There are 4 nested groupings, the coarsest first. Each group lies inside one group of the grouping before and may be the whole of it. The rows also spread widely along 15 directions, which tell nothing about the answers.
In the rows, 128 means zero.
Known rows, each followed by its group in each grouping:
[195 109 165 146 117 132 118 140 140 108  84 122 120 133 132  83 128 165
 104 129 145  98 125]
vidol naze q729 sez
[163 164 116 150 115 131 134 108 109 138 138  95 131 131  97 169 204 104
 181 118 146  96 107]
Rina Gilon q384 lin
[139  94 143  91 206 116 197 112 135 143 150 128 121 135 126 117 115 135
 124  97  81 130 145]
vidol naze q75 fam
[127 136 169 140 148 165 127  71 113 116 132 130 105 132 115 188 145 166
 142 125  85  94 149]
Rina Gilon q964 Rasu
[149 134  62 148 106 118 131 111  82 146 133 110  87 175  81 101 131 187
 175 136  88 143 120]
Rina rako q721 sodud
[153  80 101 114 125 125 142 120 114 128  97 132 123  94 179 149 108  76
 125 119 154  85 149]
zor lavub q678 gazo
[163 121 128 114 153 141 148 118 139 124 123 124 127 147 123  97 148  93
 143 113 134 126 145]
Rina rako q967 virat
[ 94  84 137 127 197  85 160  75 132 119 170 140  93 155  87 158  99 150
 132  76  64 137 148]
Rina rako q254 dugez
[138 136 133 117 123 160  83 119 146 108 129 115 144 158  90 151 133 110
 151 149 122 152 137]
Rina rako q254 Lames
[124 147 125  94 156 146 149 146 148 108 147  90 129 156  95 160 103 121
 146 129  82 154 164]
Rina Gilon q964 fera
[100 176 174 145 133 150 128 154 148 143 103 111 172 116 152 110  95 155
 151 142 156 132 144]
vidol lusez q534 lenaz
[118  99 133 138 122 123 163 109  90 156 166 127  94 110 161 135 141 173
  98 103 105 120 111]
vidol lusez q534 Diben
[106 156  82 122 127 128 185 150  92 136 139 120  78 156 155  96 129 131
 167  96 111 119 166]
Rina rako q967 Vun
[169  90  79 118 105 145 131 121 104 144 153 106  99 133 142 140 148 106
 122 122 123 137 127]
zor lavub q474 gir
[125 123 148 137 160 149 161 122 125 135 118 159 129 161 163 104  81 126
 163  88 121 124 179]
zor reri q42 fumat
[103 142  60 116 121 136 134 176 133 140 102  66  89 133 152 109 116 109
 144 151 134 154 172]
zor kuf q284 Ruzil
[163 137 153 173 129 205 123  80 152 173 104 100 165 100 149 107 104 164
 122 146 177 109 140]
vidol lusez q319 kavob
[102 121  46 142 107 175  94 120 129 176 115 121 132 168 158 100  85  83
 184 151 144 195 160]
zor kuf q188 guzel
[ 93 157 107 160 119 126 146 112 102 142 131 124  97 140 129 115 150 167
 155 103 131 107 146]
zor kuf q506 zas
[120 160 158 142 115 160 143 110 129 140 141 112 156 130 119 100 158 157
 102 138 123 144 113]
Rina Gilon q734 zuda
[ 75  82  81 123 164 134 137  50 120 165 172 136 104 107 127 143 114 163
 106 103 123 116 152]
zor lavub q474 sigem
[117 107 167 101 156 157 112 113 137 140 143 152 155 122 157 150 138 109
 132 124 134 135 127]
vidol lusez q536 buzes
[170 136  89 152  79 198 142  89  89 154 163 136 107 170 128 118 176 129
 147 101 128 118 133]
zor kuf q284 Baru
[118 143  97 103 132 159 136  93 114 157 136  90 173  82 106 180  83 176
 141 163 137  87 138]
Rina rako q721 Tas
[129 144 130  92 191 131 167 132 177 135 147 115 169 142  89  92 113 132
 142  95 150 122 157]
vidol lusez q536 Tere
[128 144 140 154 159  99 119 111 130 166  93 153 174 153 110  66 135 138
 201 133 148 147 106]
vidol lusez q536 buzes
[176 141 136  88 101 164 135 109 109 100 111 152 185 155  97 150 133  77
 165 149 107 110 129]
Rina rako q254 Lames
[114 110 141  86 160  93 164 134 151 106 138 112 143 128 105 114 137 102
  90 121  98 152 132]
zor lavub q474 gir
[145 154 120 137 131 152 156 117 144 149 168 106 174 150 101 124 141  95
 151 100 150 146 128]
Rina Gilon q734 zuda
[180  90 141 162 155 137  80  96 172 132 130  88 127 158  75 159 108 140
 150 139 110 171 120]
vidol lusez q534 Diben
[ 80 140 107 152 115 153  90  94 129 156  89 129 149 103 148 118 112 145
 142 155 176 110 149]
zor kuf q284 Ruzil
[117 110 125 109 110 133 127 105 155  98 151 115 147 161  77 147 108 126
  98 133  76 161 125]
vidol lusez q536 Tere
[ 70 166 139 154  93 126 192  90 125 102 152 110 120 162 102 124 137 122
 103 115  56 155 132]
Rina rako q967 Vun
[162  95  99 111 119 154 153 102  93 172 151 114 143 143 126  84 111 154
 110 163  76 187 101]
Rina rako q967 virat
[140 145 125 130 114 173  94 158 148 112 129 124 135 145 146 148  89 111
 166 101 175 113 183]
zor lavub q474 gir
[131 139  73 138  96 176 125 107 123 122  96 103  83 143 135 106 125 142
 134 145 124 110 179]
zor lavub q474 gir
[165 108 118 130 108 170 127  52 100 148 127 174 159 133 116 106 159 137
 128 120 148  87 118]
zor kuf q506 zas
[ 84 145 136 197  39 109  81 137 117  91  86 106  89 123 161 150 156 117
 107 139 140 120 119]
Rina Gilon q734 zuda
[122 134 125  75 124 237 171 152 120 143 196  77 109 146 157 156  98 157
  79 143  55 189 172]
zor kuf q284 Ruzil
[ 72 167  74  75 154 109 116 176 145 113  88 103  98 147 103  74 138 159
 160 162 123 127 173]
vidol naze q75 fam
[114 106 151  99 148 132 139 116 128 133 158 141 140 112 138 142 141 129
 104 107 134 116 125]
vidol lusez q319 kavob
[115 189 150 111  76 163 208 148 101 133 159 123 176 144 138 105 149 127
 117 126  98 138 114]
vidol naze q729 sez
[188 126 166 151 144 122 154 150 106 106 121 120  63 178 115  99 127 200
 136 101  64 131 144]
Rina Gilon q964 Rasu

New rows, each followed by its group in each grouping:
[106 157 138 115 142 189 125 127 110 143 147 119  95 133 145 131 169 176
 134 130 122 120 158]
zor kuf q284 Ruzil
[ 96 125 146 144 147  89 134 137 145 120 150 156 162 141 126 138  87 102
 160  67 156 130 143]
zor lavub q678 gazo
[128 119 123 118 196 143 181  82 160 135 118 135 133 132 117  86  86 137
 133  86 136  96 194]
zor lavub q474 gir
[ 56 129 118 109 132  87 115 171  98 148 149 122 134 108 163 163  91 147
 146 130 125 154 127]
Rina Gilon q964 Rasu
[152 114 122 116 138 118 155 160 149 115 117  73 118 120 135 139  94 112
 104 126 119 135 153]
Rina Gilon q964 Rasu
[173 142 112 155 162 160 135 116 120 165  99 107  94 126 136  70 124 207
 155 119 164  86 166]
Rina Gilon q964 Rasu
[121  93  94 184 111 109 104 105 104 158 126 123 111 144 146 150  89 140
 167 117 129 144 129]
zor reri q42 fumat
[190 124 115 153 106 137 123 131 170  96 162  95 140 179  75 156 126  54
 152  74 156 140 138]
Rina rako q721 sodud
[178  77 150 138 163 105 166 137 120 127 137 143  84 176 126  70  85 185
 121  81  74 147 138]
vidol lusez q534 lenaz
[147  89 169 129 194  98 146 101 133 132 157 162 151 161  80  92  65 209
 124  82  91 141 129]
Rina Gilon q734 zuda
[ 85 140 110 112  78 154 129 139 128 124 193 149 137 173 121  91 143 120
 101  97 126 174 125]
vidol lusez q319 kavob
[137 132  95 115 114 130 113 140 136 127 148  97 115 134 103 137 170 125
 135 124 150 122 125]
vidol lusez q534 Diben
[102 161 128 117 157 144 131 135 128 119 142 120  61 168 122 128 216 112
 174 109 110 133 153]
vidol lusez q319 kavob
[141  77  90  84 141 140 136 153 103 166 171 157 130 173 169 108 109  80
 162 111 107 198 124]
vidol naze q729 sez
[159 172 102 180 118 173 183 100 131 132 102  95  92 146 134 106 152 128
 163  91 158  61 187]
zor reri q42 fumat
[100 153 135 143 123 175 127  95 144 113 110  67  87 139 114 183 145 133
 133 173  64 146 154]
vidol lusez q319 kavob
[ 66  99 111  79 128  71 123 130 117 119 137 163 154 126 133 152 138  76
 136 121 117 138 107]
vidol lusez q536 Tere
[168 134 132 175  53 166 138 104 129  88 110 140  82 161 150  92 203  70
  99  90 147  99 143]
zor lavub q474 sigem
[186 157 117 102 122 162  92 189 144 116 119  89 140 134 105 111 145 152
 147 147 175 116 144]
zor lavub q678 gazo
[143 158 117 127  88 166 171 136 113 117 121 119  92 118 175 124 199  90
 121  97 162  57 153]
vidol naze q75 fam
[103 161 140 122 129 136 132  87 118 112 132 119 118 141  78 156 190 166
 145 144  89 102 120]
vidol naze q729 sez
[122 170 128  95 130 133 126 158 133 101 118  77 101 138  78 126 167 192
 128 165  93 121 138]
vidol lusez q534 Diben
[154 133 164 160 120 167 199  63 140 133 110 148 187 150 135  89 101  79
 120 105 111 130 140]
Rina Gilon q734 zuda
[128 163 113 106 113 137 142 170 116 134 143 104 169 163 102 104  72 161
 156 153  94 180 130]
Rina rako q967 Vun
[143 124 144 128 154 112 130  88 139 126  90 140 186 151  76  86  79 150
 157 156 100 146 124]
Rina rako q967 virat
[119 123 104 112 137 130 146 119 133 136  97 128 133 139 132  86 116 111
 139 143 120 138 145]
vidol lusez q319 kavob
[ 88 142 109  97 151  94 137 146 143 107 136 101 114 137  81 118 133 162
 123 129 103 135 149]
zor lavub q474 sigem
[163 110 139 172 137 118 118 135 124 147 105 109  96 122 154 118 124 159
 149 111 154 108 130]
vidol lusez q534 lenaz
[222 122 116 114 154 184 191 112 133 160 174  91 132 178  96 115 152 114
 151 110  85 164 125]
vidol lusez q536 Tere
[157 136 136  82 123 132 105 160 118  86 112 128 120 170  95 141 150 120
 153 157  77 146 132]
Rina Gilon q964 fera
[ 80 192 147 125 134 123 201 123 120 157 153 128 180 108 123  91 152 152
 133  99 157  96 124]
vidol lusez q319 kavob
[126 103 157  95 138  90 108 200 136 123 135 140 135 134 174 116 157  59
 134 110 155 168 108]
vidol lusez q534 lenaz
[152 112 146 177 109 133 136 113 105 157 176 152 134 138 164 118 135 112
 145  62 171 128 110]
Rina rako q967 virat
[ 48 156 152 144 140 125  92 102 104 149 129 182 136 145 129  81 157 202
 155 127 140 130 128]
zor reri q42 fumat
[106  77 119  88 125 109 125  83 136 101 101 166 142 130 107  91 113 130
  80 144 101 121 128]
vidol lusez q534 Diben
[146 124 148 146 114 108 117 102  85 129 146 125 123 124 110 183 169 151
 149 131 103 112  86]
Rina rako q967 Vun
[119 115 117 120 193 108  91 121 133 141 150  87  93 112 111 202 157 135
 178 124 141 117 135]
Rina rako q967 Vun
[122 143 149  89 158 123 129 121 128 115 121 110 136 160  69 103 166 150
 130 181  55 184 111]
Rina rako q254 Lames
[112 103 125 154 120 127 151  78 132 135 119 136 133 128 128 108  84 163
 103 111 114 109 138]
vidol lusez q536 buzes
[113 137 146 147 170 133 120 146 174 104 130  78  48 148 127 120 178 127
 118 104 124 148 171]
zor lavub q474 sigem
[ 65 183 118  87 153 126 139 124 169 121 196  98 176 143  54 152 204  93
 137 109 152 142 133]
zor reri q42 fumat
[ 84 131  90 145  90 111 193 104 116 160 134 105 156 100 138  85  88 155
  80 124 132 122 121]
vidol lusez q319 kavob
[101 137 148 140 103 114 122  88 118 115 115 121 160 124  95 169 154 122
 124 159  95 130  99]
zor kuf q188 guzel
[111 120 124 112 148 140 170  81 134 139 106 136 158 117 136 111 134  89
 121 130 126 116 145]
zor kuf q506 zas
[131 120 121 159 149  94 172 122 113 172  71  95 121  91 179 118 124 106
 164 145 138 116 123]
vidol lusez q534 Diben
[134 144  96 116 131 145  48 140  96 121 133 127  75 156  96 165 153 197
 204 139 134 102 143]
Rina rako q721 Tas
[ 91 115 149  88 144  66 122 157 115 117 148 137 149 147  92 112 120 165
 110 144  70 188  95]
Rina Gilon q964 Rasu
[125  99 142 103 173 129 118 117 158 130 112 139 143 128 144 131 135  65
 149 123 145 136 143]
vidol lusez q534 lenaz
[100 149 132 107 110 141 127 118 133 102 128 117 132 121 111 122 174 134
  90 137 132 107 132]
Rina Gilon q734 zuda
[173 143 140 157 102 174 157 116 153 115 127 123 156 171 118 125  82 110
 152  92 128 119 158]
vidol lusez q536 Tere
[118 112 171 199 127 177 133  38 137 147 132 169 144 158 149 120 114 109
 137  90 123 147 142]
zor kuf q506 zas
[ 70 140 118  95 159  65 130 154 108 103 142 106  76 136  91 155 153 182
 135 128  73 129 135]
Rina Gilon q964 Rasu
[141 121 165 131 136 159  84 127 150 123 140 134 166 147 105 120  70 185
 125 130 129 155 142]
zor lavub q474 gir
[176 181 109 161 112 164 154 163  78 160 127 130 121 159 162 145 123 120
 252  91 155  96 162]
zor lavub q474 sigem
[127  82 103 142 161  93 165  97 119 165 149 126  86 128 138  79 159 149
 109  91 127 129 114]
vidol naze q729 sez
[137 112 141 123 117 149 168 125 100 140 157 172 147 180 152 103 107  98
 142  94  86 173 130]
zor kuf q188 guzel
[ 73 147 100 140  54 114 135 133 122  91 104  95 129 110 129 179  75 139
 112 141 113  90 150]
vidol lusez q534 lenaz
[134 119 173 175 135 132 116  64 131 127  92 143 128  99 125 113 141 187
 106 123 151  70 132]
zor lavub q474 sigem
[ 69 154 152  85 126 115 136 182 106 131 167 123 151  99 179 198 186  53
 150 124 139 147 111]
zor lavub q678 gazo
[102 160 161  84  96 156 103 150 107 105 105 152 138 154 153 111 223  61
 132 185  90 183 103]
Rina Gilon q964 fera
[135 119 110 152 146 147  99  86 112 141 117 145 100 163 115 135 135 158
 186 120 125 112 155]
zor reri q42 fumat
[ 87 140 125 165  92 132 131  75 127 111 142 137 132 152 110 143 133 101
 138 107 117 130 134]
Rina rako q967 virat
[ 63 165 126 109 131 124 122  95 117 133 169 137 160 114  91 156 178 138
 143 119 151 105 115]
Rina rako q721 sodud
[152 139  98 110 106 172  67 160 140 107 120 114 132 169 107 141 114 116
 174 153 135 156 156]
zor lavub q678 gazo
[142 170 151 127 111 158 166 140 106 133 169 118 155 140 117 128 137 167
 129 103 122 116 126]
Rina Gilon q734 zuda
[117 132 127 118 103 110 122 125 126 138 146 114 201 119  98 123 107 132
 117 151 135 156  92]
Rina rako q967 virat
[153  98 126  97 109  97 103 173 114  95 114 141 106 144 137 140 140 117
 135 117 124 112 121]
vidol lusez q536 Tere
[102 139 168 185 151 145  92 111 137 166 130 146 142 121 165 125 116 149
 171 100 184 132 142]
zor lavub q474 sigem
[ 78 144 104 196  59 127  69  82 133 136 105 117 143 117 123 148 135 137
 142 143 172 110 111]
vidol lusez q536 buzes
[115 106 115 150 121 108 105 163 103 154 128 128 116 166 151 105  79 154
 162 132  97 204 123]
zor kuf q506 zas
[134 144 148 118 134 132 177 131 124 122 146  98 131 125 134 148 149 103
 123 118 106 128 129]
Rina rako q967 Vun
[139 130 143 111 176 133 165 151 183 110 167 116 144 170 102 112 110  79
 138  69 131 162 172]
zor lavub q474 sigem
[ 96 178 138 130 113 136 138 139 173  89 136 133 169 157  96 101 119  88
 139  79 182 111 166]
Rina rako q721 sodud
[160 121 140  91 138 144  80 177 143 114 155 148 120 164 120  75 173 130
 120 105 165 153 129]
Rina Gilon q964 fera
